All rows are made from the same 10 directions, up to rounding. Whole rows:
2  -13  -24  -6  -35  -10  -3  -8  6  2  -11  -1  11  -15  -25  7  -9  -7  12
2  21  35  17  -21  24  16  -6  5  -5  -16  8  -22  3  -3  -3  7  2  -2
-7  -14  -14  -19  11  -7  2  -9  1  -4  23  5  13  3  -18  -5  -4  -19  24
-30  -18  10  1  5  11  5  -7  -10  -6  20  -22  -28  17  7  -14  -11  9  3
15  6  17  2  -11  5  -13  0  -12  -6  -16  9  8  26  -7  -1  -11  5  -5
-6  13  0  -12  10  -2  11  0  15  7  10  -15  4  -18  7  -2  23  -4  -1
-12  0  -10  -25  18  -4  6  5  8  -5  0  3  7  -8  6  6  12  -16  4
-20  -10  -11  -13  26  -6  -9  -4  8  -11  5  -17  13  -2  7  9  18  2  -1
4  7  18  2  5  14  -1  -14  7  -10  -10  19  34  13  -10  -11  19  -1  16
29  17  9  9  -19  -2  -3  4  -5  8  -8  13  1  4  -11  2  -10  -1  -4
2  3  0  3  -7  -4  -9  7  0  5  -23  -10  5  -3  18  6  1  11  -20
4  -7  2  10  -12  -2  16  -2  -1  15  5  19  -4  -7  3  -14  -23  -19  11
15  13  15  18  -16  5  5  -8  7  2  -5  8  -1  -6  -12  4  2  -4  4
-5  -2  26  0  10  -7  -6  -11  2  -1  -3  -8  17  15  15  0  -11  -19  -2

Rows cut short, each followed by the rest of it:
-8  -12  1  3  2  2  -1  3  -11  4  2  -2  -7  11  13  -11  -15 -> 6  -4
9  5  -17  -20  -6  -7  -15  13  -7  -8  -9  -6  -4  6  -13  17  1 -> 8  -10
-9  -6  5  -7  -18  -5  -7  -15  4  1  -3  -25  14  6  -7  -3  -5 -> -3  3
-1  -3  -7  11  -6  8  3  5  -1  0  -12  10  -7  -6  4  -2  4 -> 13  -3
15  5  -14  -10  -9  -1  -5  11  -12  5  4  4  -1  7  -13  -6  -5 -> 12  0
-23  -9  7  -13  -6  5  16  -8  6  3  -2  -5  3  -3  10  -16  -3 -> -15  9
-3  3  -9  -24  -16  -6  -5  0  1  -2  -2  -19  0  1  -13  5  1 -> -2  -1
-1  1  25  4  8  -8  -12  4  -6  -4  -21  -4  -2  17  26  16  -21 -> -15  -22
6  -6  -2  32  18  -7  0  -1  2  8  16  5  -6  -15  12  5  -3 -> 2  -2
-14  -10  4  11  25  -16  -5  -1  1  1  21  -26  -22  -6  19  17  -12 -> -10  -12
13  4  -4  13  -3  3  0  6  -6  2  4  11  -11  -1  -7  1  -3 -> 9  -1
2  12  5  2  -3  -7  -1  -12  20  -4  0  -17  7  -19  -11  20  19 -> -11  1
-10  -12  21  1  -1  8  -13  -15  -8  -15  -9  -3  14  31  -3  -6  -9 -> 2  5
-3  -2  -24  -6  16  -6  1  18  -10  8  32  -17  -32  -8  4  -1  0 -> 17  -9
11  4  -4  -8  13  -12  -1  8  -2  14  6  5  17  -2  12  -7  -4 -> -8  -3
-9  -2  9  11  -2  -4  9  -10  13  2  3  -8  -9  -16  5  9  -2 -> -17  1
-3  -10  -19  -5  16  -24  -15  0  6  6  6  -21  18  -13  11  14  2 -> -4  -9
25  18  3  -1  -9  -5  -3  12  -7  2  -2  11  -13  4  -12  13  -11 -> -6  -7
-1  11  -3  -11  -5  5  6  8  1  -8  4  -4  -29  -5  -13  13  6 -> -1  -2
9  9  13  -12  14  1  -8  -3  -8  -4  14  0  14  24  -8  -10  2 -> 0  6
3  4  -3  -13  -14  -14  -7  -5  7  7  -8  -21  16  -7  -1  6  0 -> -8  -6
6  12  8  15  17  -1  -4  3  5  7  3  -9  4  -7  18  2  16 -> 13  -14
15  12  -5  -5  0  -2  8  11  -3  7  11  12  -13  -6  -7  1  -3 -> -6  1
5  -1  6  20  20  -11  -8  -9  4  4  22  -12  5  -4  5  6  2 -> -1  -1
-16  -16  2  21  2  6  2  -5  3  2  -15  2  5  -7  24  -7  1 -> 9  -5
-14  2  21  1  31  -9  1  -22  20  -4  24  -23  18  -5  6  6  17 -> -23  9
9  13  18  7  -18  7  -7  -4  -7  -3  0  -16  -15  16  -13  2  -4 -> 13  -7
8  1  -4  -8  3  -21  -4  -4  8  8  8  -8  16  -10  -2  11  -7 -> -24  2
9  1  4  25  14  -10  -7  -5  6  -2  9  -1  -6  -11  0  22  -2 -> -6  -4
7  19  15  2  -3  6  -9  0  1  -5  -7  -17  -2  7  -2  7  16 -> 16  -14
6  17  9  -2  -10  8  6  -1  10  -1  -16  4  6  -7  -3  1  18 -> 2  -2
-4  -3  15  7  15  3  13  -1  3  3  -5  26  7  0  20  -8  -7 -> -20  5
-13  -11  -14  2  13  -1  -11  0  4  -15  -10  -5  0  -5  2  18  13 -> 9  -5
20  31  20  14  -11  15  5  11  1  1  -21  11  -12  -2  4  4  15 -> 14  -16
-4  -7  1  19  -5  2  8  -14  16  -8  -8  18  3  -19  -11  13  4 -> -16  14
-27  -27  1  7  15  3  8  -16  0  -2  24  -4  0  4  4  -17  -8 -> -6  19
-4  9  3  8  6  -3  15  4  14  2  1  -1  -24  -26  10  18  6 -> -15  -7
7  11  4  -4  7  -5  -14  7  -3  -1  -6  -16  3  6  8  10  7 -> 10  -18
18  18  18  11  -3  4  -8  5  -6  3  -8  -2  0  12  6  0  2 -> 13  -15
3  1  2  -19  -2  -6  -6  8  -10  -3  -7  1  -2  16  1  5  -17 -> -11  -6
-25  -14  -2  -4  6  2  14  0  4  0  0  -2  -13  -10  17  -4  -5 -> -11  2
15  1  -10  -8  -7  -10  -1  5  -6  18  4  4  20  0  3  -16  -9 -> 0  1
1  2  -10  -10  -6  2  -6  8  -11  9  11  -22  -4  8  1  -16  4 -> 27  -8
2  -12  10  21  -10  -1  1  -5  -11  9  9  1  -13  9  4  -10  -29 -> -1  1
-10  -2  5  -2  0  16  8  8  -4  -9  -25  23  -6  6  11  -5  2 -> 3  -2
-5  3  -4  0  -5  0  1  -6  11  1  1  -14  4  -13  -4  3  15 -> 4  0
5  -7  -5  11  -1  -6  9  9  -6  14  3  15  -12  -8  15  -5  -22 -> -9  -3
-6  -5  -10  -2  -8  -5  -6  -2  7  -9  -12  -7  -5  -9  -8  21  1 -> -5  -3
3  -1  -8  -17  7  -12  -21  10  -1  -10  -35  1  24  7  12  21  2 -> -2  -18
-7  15  6  -4  14  6  5  5  6  -10  14  -16  -30  -6  -3  14  18 -> 4  -6
12  4  8  9  -18  -1  -4  -5  -1  -13  -4  9  -19  4  -27  23  -16 -> -14  5
3  9  0  -6  -14  -2  13  3  4  15  4  -6  -5  -12  4  -10  -1 -> -5  -1
2  -2  -4  1  -31  3  -9  0  -11  6  -4  -25  -10  9  -7  -9  -8 -> 26  -10
1  -7  0  5  4  -6  -7  -10  0  8  14  -11  20  4  1  -12  -1 -> 4  5
6  9  0  -21  -21  -4  -8  10  -10  3  -12  -16  -6  13  -3  2  -11 -> 3  -14
-20  -14  -3  -1  3  5  7  -10  10  -8  -8  6  9  -8  2  -1  8 -> -8  11
13  -1  9  6  -20  -8  3  -8  -6  15  17  -3  -1  6  -12  -12  -26 -> -12  10
14  30  -6  -16  4  10  3  17  1  -3  1  1  -10  -4  -11  3  31 -> 19  -8
8  -3  3  5  19  -9  -6  -3  -1  -7  8  17  7  5  -5  13  -9 -> -18  7
-3  -3  1  7  13  8  -7  9  -10  -13  -4  7  -20  12  3  9  -2 -> 12  -8
-5  -7  -4  19  11  -1  4  -10  9  6  15  -4  8  -16  5  -6  11 -> 5  7
15  5  13  0  17  -5  -1  9  -15  11  15  12  5  20  14  -15  -19 -> -6  -3
-2  18  17  -14  6  -3  2  3  10  0  -16  -11  8  -3  17  8  12 -> -12  -14
19  -1  -4  9  -5  -10  -12  -1  -9  9  11  -1  9  7  -9  -2  -13 -> 6  0
1  -6  -22  -15  -34  -7  -6  1  -3  3  -8  -15  -2  -4  -19  3  -9 -> 6  0
-6  -10  -14  -3  1  -11  2  10  -1  2  -5  2  -17  -11  10  15  -16 -> -13  -8
-2  -2  2  3  6  -4  14  -12  13  13  14  6  22  -15  4  -15  5 -> -18  17
9  -8  -3  12  17  -2  -16  3  -11  -15  4  18  -5  16  -10  15  -11 -> 2  2
4  4  -6  -11  18  -12  9  10  2  5  13  12  -8  -10  6  8  -7 -> -25  2
5  5  2  10  -1  4  15  3  4  10  3  14  -7  -14  6  -6  1 -> -5  3
